Every row belongs to one group in each of 4 separate groupings. Each group adds its own fixed numbers to the row, and there is some noise. The rows also spread widely along 12 directions, which tell nothing about the answers.
(in the rows, 128 means zero)
Known rows, each followed by its group in each grouping:
[126 117 138 130 138  89 110  90 110 110 111 117 115 131 144 126 135 132
 126 158 126 157 137 110 139 155 138 116 146 123 130 143 119 157 105 132] : q333 q917 q277 q656
[154 135 121 101 110  94 147 130 118 130 128 144 131 122 139 124 164 161
 101 140 104 136 112 114 153 151 141 127 140 122 129 112 152 104 120 121] : q292 q363 q181 q452
[137  79 130 123 135 125 125 158 118  96 168 120 134 106 143 119 159 133
 127 141 123 149 139 122 173 105 161 133 131 133 136 112  91  95 142  98] : q513 q888 q218 q452
[136 121 112 149 127 115 109 119 134 128 139 129 130 104 104 114 129 108
 148 143 124 124 140 127 148 132 111 129 129 139 132 113 114 131 145 129] : q632 q888 q941 q656
[167 133 131  77 137 117 156 113 155 109  81  67 104 130 144  91 139  84
  64 174 109 172 105 146 165 127 170  82 123 128 145 174 126  90 143 128] : q292 q454 q941 q229
[150 130 125 116 143 133 124 113 144 105  84 105 136 136 161 125 118 135
  84 115 151 173 112 140 123 115 175  93 133 113 125 177 126 147 112 129] : q513 q989 q277 q198
[107 165  87 194 113  62  85  61 142  70 109 181 137  93 128 151 121 151
 133  85 179 136 121  65 124 116 164 124 144  71 146 162 166 154 128 113] : q632 q454 q181 q229
[106  87 130 122 144 131 122 182 171 115 114  88 135 138 100 118 111 111
 118 157 101 165 161 141 140  95 155 182 136 125 151 147  84  96 132 112] : q333 q304 q218 q198
[130 127  90 107 135 113 148 132 137 123 116 134 111 123 144 155 134 239
 114 109 147 136 133  86 125 136 193 170 163  73 146 163 155 128 133 110] : q128 q917 q277 q229
[110  93 142 131 131 141 117 154 135  97 132 117 142 125 126 129 127 112
 121 139 117 154 125 112 128 116 152 157 134 138 126 150 106 114 124 122] : q128 q304 q181 q656
[147 117 121 121 150 128 115 133 120 147  99 104 146 130 129 106 122 159
 107 150 137 164 150 156 135 136 137 112 143 133 121 159 100 163 101 125] : q632 q989 q941 q198
[150 122  74  77 149  87 114 184 167 116 142 110 142 106  96 113 129 157
  77 116 143 134 168 150 160  83 141 118 103  93 168 114  64  89 137  82] : q292 q363 q277 q229
[128 125 112 143 127 119 111 123 115 150 139 158 140 117 114 125 130 144
 149 127 129 112 132 125 128 155 104 133 130 137 117 115 120 145 134 126] : q292 q917 q218 q656
[116 150 106 199 110 169  83 112 154 142  82 150 163 138  96 165 105 113
 128  74 155 113  91 137  57 125  87 145 128 134  90 125 170 192 120 150] : q333 q989 q218 q452
[152 131 153 101 104 148 118 128  89 172  99 136 169 140 146 129 137 153
  98 139 104 106  88 109 116 210 104 115 135 167  84 128 146 143  90 145] : q292 q363 q277 q656
[ 86 158 154 138 128 122 121  97 148  98 137 140 105 150 108 136 104  49
 137 143  91 133 117 110 116 126  87 132 115 137 122 126 150 113 112 154] : q333 q989 q277 q229
[124 126  80 150 123 147 131 122 167 130 126 110  89 107  96 134 103 125
 158 120 149 115 127 116 111 116 142 169 136 109 131 148 140 125 188 130] : q128 q917 q277 q656
[129 194 117 127 120  72 147 127 169 136 102 185 171 144 113 116 100 106
 110 119  95 133 137 129 143 126 113 144 122 107 150 122 159  92 123 138] : q513 q363 q181 q656
[157 144  98 154  93 104 127 135 160 152  89 136 159 110  95  95 108  67
 131 155 114 135 115 144 145 122 127 156 122 132 122 139 134  98 171 128] : q128 q363 q181 q229
[173 179  61  96 121  87 153 175 177 178  85 191 185 135 103 127 119 206
  82  77 128 108 125 146 135 129 144 147 125  79 158 119 152  87 150 102] : q292 q917 q218 q229
[179 135  94 127  76 112 180 175 176 149  97 157 165 121 121 113 156 130
 117 119  89 127  73 138 166 121 178 190 139 118 120  99 183  40 185 118] : q333 q454 q941 q656
[129 134 124 102 149 112 152 127 127 135 148 165 133 135 145 120 132 169
 126 122 113 142 155 119 140 145 144 127 142 117 149 140 129 114 119 123] : q632 q304 q218 q656
[133  90 160 122 132 162 125 117  98 147 139 102 113 139 131 106 138  87
 135 187  96 149 126 152 130 157 101 122 136 182  92 129 105 145 122 150] : q632 q304 q277 q229
[150 153 115 136  92  72 148 123 154 128 112 164 150 122 110 121 147 117
 122 143  89 122  98 109 169 136 134 165 138 119 139  92 172  79 149 129] : q513 q888 q941 q229
[111 183  88 188 112 102 122  31 128 140 163 194  84 101 113 136 114  79
 208 112 145  94 121  95 107 156  86 117 121 117 126 118 183 162 171 158] : q333 q917 q181 q656
[121 154  94 106 109 115 125 126 160 144  96  92 105 123  88 153 113 157
 100 135 117 101 121  87 107 162 123 166 131 102 144 131 159 117 128 130] : q333 q363 q277 q229
[132 159  98 118 146 118 121 112 159 140 104 113 118 130  98 114 105 108
 102 143 127 144 141 149 118 126 109 110 118 121 144 154 121 140 126 134] : q292 q989 q181 q229
[150 137 122 134 114  80 154  80 118 123 120 195 135 130 176 131 168 185
 131 109 127 149 100 101 143 156 178 129 167 107 131 134 182 136 125 132] : q292 q304 q218 q198
[141 117 184 111  86  96  88  99  74  91 121 127 144 124 132 143 168  90
  77 155  95 119  54  80 130 188 104 101 115 168  99  96 143 127  75 138] : q128 q304 q181 q452
[116 160 100 134 148 151  98 123 135 147 112 146 149 130 111 143  81 143
 123  94 163 111 144 125  88 139 105 106 114 112 126 165 120 162 124 127] : q632 q917 q277 q229
[112 100 146 127 128 139 112 138 131  99  93  85 130 131 138 146 135 151
  92 149 115 157 117  97 124 146 169 156 154 126 122 164 131 132 100 125] : q333 q454 q181 q656
[152 121 123 136 132 175 137  92 108 143 157 162 123 125 175 124 145  87
 154 108 144 136  99 143 111 132 135  76 117 153  94 138 137 153 152 146] : q333 q304 q277 q229
[119 129 102 136 142 174 167 140 170 122 141 146 106 131 137 147 135 162
 138  95 120 135 133 122 117  96 164 157 149 105 141 148 164 109 170 131] : q632 q888 q218 q229
[114 168 136 108 124 168 185 121 158 151 102 122 110 159 131 135 107 107
 129 136  84 129 111 114 109 151 126 155 138 126 123 158 201  98 140 164] : q333 q363 q941 q452

New rows. What belongs after each?
[127 119 130 102 143 136 162 109 119  82 196 154  78 129 162 139 182 129
 120 112 109 150 114 123 135 101 144  93 127 126 135 106 147 117 132 135] : q632 q304 q181 q229
[170 103  79 127 109 156 144 149 176 145  99  57  98 108 103 110 129  93
 122 154 132 144 118 161 133 107 153 151 128 127 124 138 124 104 195 121] : q333 q363 q277 q452
[133 164 143 107 140 173 132 126 156 186  77 100 156 158  95  96  60  13
 117 167  98 130 130 169 104 161  70 104  95 170 120 168 120 114 135 160] : q333 q304 q941 q452
[156 151 119 170 119 159 129 113 145 134  95 172 164 138 150 121 120  45
 132 103 135 151  88 172 108 102 127  86 110 144  97 150 148 142 160 147] : q333 q917 q181 q229
[120 121 107 132 115  94 143 108 107 116 163 154 102 104 147 138 157 200
 154 133 130 127 141  68 152 151 164 161 161 100 131 128 155 121 133 118] : q632 q363 q277 q229
[140 146 117  98 143 116 116  79  97 148 144 149 116 126 153 143 137 160
 116 117 146 117 126 102 111 180 121  81 124 121 129 133 136 170  99 135] : q333 q304 q277 q229
[132 141 125 100 127 129  96 112  89 151 122 116 140 112 122 129 112 150
 106 142 141 103 114  80 119 194 118 101 114 133 119 158 122 147  91 125] : q128 q989 q941 q229
[ 99 125 101 185 120  71 102  32  90 125 189 167  69  80 126 120 131 132
 232 159 157 121 158  68 149 166 126 144 153 112 124 124 138 168 143 133] : q333 q989 q277 q198
[152 161 115  95 114 142 149 155 163 171  95 144 154 155 102 136 124 113
  82 119  86 118  94 151 104 145 107 141 115 139 126 110 161 102 128 144] : q333 q304 q181 q229
[ 82 137 160 143 155 102 110  82 115  74 138 146 123 137 156 134 124 103
 129 141 125 161 144  90 138 123 139 109 136 117 136 161 133 145  86 137] : q333 q454 q941 q229
[117 132 121 127 136 140 115 149 145 109 118 131 144 142 115 147 117 166
  99  99 136 142 130 129 106 113 126 142 138 115 121 134 132 137 100 122] : q632 q989 q277 q452
[123 126 146 122  97 154 122 157 100 115 131 162 163 123 143 154 143 140
 107 106 111 108  75  77 121 161 143 125 119 137  99 134 149  97 118 120] : q632 q917 q181 q229
[106 142  90 193 114 112 103  47 159 106  98 125  97 105 118 146 100  93
 170 116 172 132 118  80  94 142 146 145 146 105 133 171 165 171 157 145] : q333 q304 q277 q656
[157 123 109 105 101 142 184 131 152 190  82  66  72 151  87 127 152 151
 121 197  65 129 101 148 128 175 120 207 169 140 114 103 195 113 162 160] : q333 q917 q941 q452
[ 89 114 115 136 160 118 117 139 146 112 150 121 121 119 116 115  91 124
 162 145 134 156 189 113 141 112 144 158 134 111 147 166  85 117 126 114] : q333 q989 q277 q656
[129 129 103 122 135 134  97 149  76 179 159 181 185  99 140 124 112 201
 147 108 159  96 169  90 133 179 127 113 122 120 119 151  93 146 108  99] : q632 q363 q218 q229
[121  97 112 131 141 155 125 106 110 151 162 115  91 111 125 127 137 157
 161 144 135 121 143 113 115 157 128 151 144 141 121 135 120 160 144 136] : q128 q304 q218 q656
[109 120 110 106 161 164 140 158 152 129 160 123 106 133 110 132 102 138
 140 114 126 123 156 140 115 102 121 150 122 119 134 138 107 114 149 127] : q128 q917 q277 q656
[129 107 158 107 125  93 114 101 123  86 108  85 110 135 127 117 138  88
  94 179 108 163 114 112 146 151 132 114 135 141 133 142 114 118 105 131] : q292 q304 q277 q452
[161 106 110  84 119 121 137 148 116 136 138 125 129 121 133 138 178 192
  84 126 119 131 104 124 134 153 148 128 138 129 127 104 135 119 118 115] : q292 q304 q181 q452
[178  92  92 149 112 102  96  71  77 159 121  82 104  77 142 105 171 148
 140 185 166 141 129 128 153 172 142  99 145 142 105 125 111 202 138 125] : q513 q363 q941 q229
[181 117 132 145 100 102 104 140 136 139  69 118 176 137 111 107 153  82
  81 157  98 164  90 186 136 129 107 119 128 164  96  94 116 147 105 137] : q333 q989 q181 q656
[109 115  83 103 148 186  99 179 186 113 113  55 115 112  73 152  90 115
  78 103 156 119 131 126  80  91 140 140  96 110 152 169  89 121 151 110] : q128 q304 q181 q229
[121 120 174 130 136 105 132  93  86 116 121 128 133 148 162 123 154 137
 119 176 100 168 133 123 148 153 119 127 161 146 104 123 147 165  75 152] : q513 q363 q941 q452
[162 129 110 116 125 102  89 101  83 174 125 127 154  90 121 101 116 127
 128 170 143 109 142 105 150 194 117  91 115 145 130 149  89 146 124 115] : q128 q888 q181 q229
[126 142  95  96 169 140 131 152 160 128 122 119 129 141 123 140 101 156
 103 100 149 143 166 148 111 100 138 116 119  94 150 155 109 127 129 115] : q333 q917 q277 q452
[ 89 134 162 149 156 155 108 158 146  89 113 159 176 172 133 153 108 116
 101  93 118 156 132 150  98  83 108 135 125 129 115 133 128 144  91 136] : q513 q917 q218 q452
[127 152 129 101 136 150 131 126 140 130 123 135 138 142 131 138 119 108
  89 112 118 128 108 128 102 135 118 100 106 135 128 140 140 128 114 140] : q513 q304 q181 q229
[146 109 134 119 119 147 149 150 154 128 109 142 138 155 136 139 165 149
  94 110  98 147  87 157 117 114 144 149 148 141 111 105 155 125 131 140] : q292 q304 q218 q198
[151 166 115  93 125 103 173 153 176 124 145 154 129 143 103 108 136  74
 106 124  82 138 113 164 154  91 109 123 102 119 144  82 150  55 147 131] : q333 q989 q941 q452
[128 131 120  56 136 182 141 228 178 143 131 118 179 134  99 114  77  79
  83 108 108 109 121 133 126 117 134 124  74 137 141 162  78  20 156 100] : q292 q304 q277 q229
[139 125  99 161 106 129 105 108 105 149 146 181 141 109 125 138 141 150
 164 107 152  99 103 115 119 153 113 131 133 134  94 108 141 157 148 128] : q292 q917 q277 q229
[208 134 115 111 100 165 144 152 124 189  94 146 186 130 147 102 133 111
 101 115 128 121  77 177 127 144 126 101 115 158  81 123 140 115 156 135] : q128 q363 q277 q452
[192 128 102  87  86 103 139 176 140 151 109 116 162 110 108 112 157 115
  74 138  98 120  93 145 159 139 135 123 104 131 128  88 126  67 146 106] : q333 q363 q181 q452
[ 94 160 122 179 141  81 115  38 127 102 156 197  96 135 125 139 142 111
 164 124 125 144 137 119 110 123  88 124 148 123 129 109 169 190 113 162] : q292 q304 q181 q229
[119 137 133 108 158 146 147 113 133 113 166 143 102 144 156 130 142 106
 127 118 114 147 141 146 121 100 116  95 121 127 126 121 132 138 123 146] : q333 q363 q277 q229
[110 137 130 133 164 131 138 114 147 125  99 121 125 156 143 132 115 150
 116 132 123 172 170 145 113 114 138 137 154 108 141 168 140 164 106 139] : q333 q363 q218 q452
[157 134 133 109 129  70 131 116 117  99 176 186 145 117 139  99 153  82
 121 122 118 140 123 140 172 108 122  83 101 128 144  89 105  89 133 112] : q128 q304 q218 q452
[174 131  87 130  95 117 112 181 156 157  91 145 196 107  90 105 103 103
 114 116 142 113 105 149 145 130 131 137 104 127 118 127 102  72 171  97] : q292 q917 q277 q452
[187 134  82 128 101 116 141 165 160 136 106 147 171 104 124 107 147 118
 102  98 134 132 101 156 153  99 152 115 115 120 124 111 131  93 167 111] : q632 q363 q941 q656
[132 144 109 114 134 140 120 152 148 132 122 127 127 139  92 142 128 130
  90 116 112 122 124 157 108 113  93 121 113 129 127 106 129 135 126 133] : q632 q917 q181 q229
[103 134 134 170 113 139 109  90 107 131 167 172 138 109 138 119 103  76
 195 129 141 111 130  99 130 143 110 124 120 143 100 137 130 136 145 142] : q513 q363 q277 q198
[141 136 111 113 158 148 154  96 167  97 134 114  73 150 159 147 157 128
 102  93 133 161 121 170 103  70 141  88 133 108 130 122 157 167 133 153] : q333 q363 q277 q198
[168 145 120 171 108 142 153 104 133 144 102 192 166 135 170 117 147 110
 139  99 125 151  85 158 120 116 143 122 146 143  86 134 180 154 151 155] : q128 q363 q181 q656
[128 116 119  77 144 135 129 150 132 157  93  65 130 125 117 119 104 142
  96 173 121 138 151 103 133 173 158 136 128 123 150 186  98 112 116 115] : q333 q304 q941 q229
[ 91 159 132 125 130 138 130 123 145 116 159 144 120 134 103 140 111  71
 142 119 105 106 131 113 116 120  79 127 103 129 129 107 150 106 127 145] : q333 q363 q941 q452
[120 152  97 135 147  99 108 116 169  91  89 111 136 121 121 134 100 137
  88 109 158 164 143 121 121 102 160 118 127  88 158 176 120 143 112 116] : q513 q989 q181 q656
[139 105 124 143 109 142 111 127 137 115 105 121 135 127 127 143 154 126
 102 120 130 136  84 121 109 133 141 134 136 140 111 131 142 143 132 128] : q292 q304 q218 q229
[150 128 135 140 156 134 116  80 121 135 109 120 128 132 144 104 127  83
 124 160 130 169 143 169 132 133 109  74 134 155 121 159 111 172 127 147] : q292 q888 q181 q452
[131 120  83 162 117 131 112 117 158 148  95  90 120  96  97 121 102 122
 146 163 142 134 142 112 133 138 151 170 145 118 140 165 123 133 172 121] : q513 q888 q181 q229
[133 160 108 133 107 110  93  72 129 126  85 101 124  96 109 127  99 104
 106 145 155 113 103  79 120 185 131 101 119 117 135 182 145 130 134 125] : q292 q454 q181 q452
[113 144 109 118 146 184 130 125 105 190 147 160 127 142 133 159 111 188
 153 103 135  93 139 116  79 173 100 137 135 129 101 137 147 169 120 146] : q333 q917 q277 q229
[123 128  99  84 145 180 136 145 128 125 152  96 109 102 148 137 115 153
 103 111 156 126 124  92 119 137 175  95 105 109 140 186 116 106 140 109] : q513 q989 q181 q229
[108 122 178 108 155 103 110 125  98  82 130 150 160 151 180 134 145 127
  88 133 108 172 143 113 142 122 144  85 127 126 132 148 107 143  60 122] : q333 q363 q218 q229
[ 86 155 139 113 149  89 100 131 157  88 126 124 122 144  80 130 100  78
  95 147  97 136 150 124 128 108  84 120 104 121 159 128 105 110 102 127] : q292 q917 q181 q229
[137  94 102 107 169 198 108 102  90 164 169  83  68 120 128 138 144 170
 140 138 162 118 147 161  90 154  87  84 130 153  97 125 100 209 130 143] : q292 q917 q277 q452
[161 197  58 168  84  99 165  74 176 139 140 243 143  98 143 131 119  89
 183  44 161  95  75  98 122 125 157 120 112  89 134 123 208  87 212 134] : q333 q304 q277 q656
[127 122 119 111 145 156 125 121 119 138 171 132 113 112 136 118 127 107
 141 131 131 124 138 131 136 128 130  99 109 134 124 137 107 119 142 127] : q333 q454 q181 q198
[127 143  80 135 135 109 104 158 144 159 133 159 169 115  98 138 116 197
 122  94 146 104 164 128 120 129 110 159 128 104 140 103 116 148 117 112] : q513 q363 q218 q656
[169 147 143 121 145  95  79 110 130 145  41 111 195 149 131 110 111  91
  65 144 127 159 128 172 128 144 106  64 117 147 127 145  97 177  75 136] : q333 q888 q941 q198
[142 101 105 144 135 157 160  65  92 152 179 157  69 119 172 135 181 193
 182 127 145 138 119 124 116 159 143 137 175 137  94 120 174 184 153 151] : q292 q304 q277 q452
[127 134 118 145 153 178 102 103 105 133 129 139 159 119 172 138 116 136
 129  86 181 132 129 126  94 131 131  67 117 133 101 166 120 196 110 139] : q513 q363 q941 q656
[118 130 131  89 133 153 124 136 152 126 100  80 112 139 103 152 113 150
  86 139 111 117 117 101 108 161 119 142 137 128 136 149 142 113 117 132] : q292 q888 q277 q452
[157 146 119 119 109 171 156 149 139 162 132 176 175 124 153 115 111 111
 133  95 125 106  89 132 134 144 148 126 114 139  97 138 148  75 166 129] : q513 q454 q277 q656
[151 108 101 115 139 127 129 146 129 140 153 126 141  99 123  89 131 115
 140 147 135 133 145 145 170 126 141 117 117 137 128 133  86  97 158 110] : q292 q454 q941 q656
[108 124 181 107 113 148  84 115  97 131  88  71 152 123 119 118  86  53
 107 188 106 115 103  75 130 207 118 106 104 167 109 183 106 108  93 135] : q333 q454 q941 q198
[102  98 155 130 148 154 108 128 111 138 143 105 131 123 130 109  96  73
 162 186 109 142 165 110 145 153 122 133 127 159 120 170  80 116 131 128] : q333 q888 q277 q229
[148 122  99 175 111 160 127  93 137 149  92 107 112 117 129 124 130 108
 150 143 145 154 103 144 105 140 141 138 150 138  97 158 159 167 157 146] : q333 q989 q181 q452
[116 139 145 117 138 114 144 128 134  91 167 161 130 132 142 116 136  73
 136 123 102 145 121 121 151 106 126 104 109 131 130 114 128  90 119 133] : q333 q989 q941 q656
[108  87 128 139 175 166  97 139 118 112 146 108 138 120 154 131 125 126
 133 134 146 168 175 138 124 102 149 104 130 137 127 172  68 167 115 117] : q333 q888 q181 q229
[202 122  65 171  85 145 123 125 160 170  63 101 151 100 103 114 143 124
 112 125 160 129  74 176 124 126 148 147 139 132  94 119 161 144 188 130] : q513 q454 q941 q452
[131 144 104 111 136 118 114 140 142 107 122 129 139 114 122 131 115 146
  92 101 146 132 132 105 128 122 151 100 110  98 152 158 114 111 120 102] : q632 q989 q218 q229
[133 130 108 195 115 151 135  94 156 117 116 177 132 136 149 140 145 120
 161  85 142 148  98 151  99  93 129 145 158 132  87 122 180 176 157 158] : q292 q363 q277 q656
[151 154 139 115 161 196 131 118 142 166  60 102 162 157 143 118  83 102
  91 129 132 150 131 167  95 147 113  77 126 151 115 198 134 161 118 155] : q632 q888 q941 q452
[ 86 163 135 151 154 130 128  78 153  93 146 163  97 145 129 151 110 111
 147 107 121 134 144 109 107 107 104 124 139 112 142 141 163 148 125 154] : q632 q888 q277 q229
[121 175 114 119 147  92 146 103 142 140 107 160 141 141 124 116 101 154
 127 134 125 147 150 118 135 149 124 133 144 103 145 161 155 126 108 135] : q292 q989 q941 q452
[136 109 107 137 143 129 114 116  81 147 178 159 149  90 153 109 135 143
 171 134 164 129 157 114 157 150 146 102 124 128 115 143  96 134 136 108] : q333 q454 q941 q452
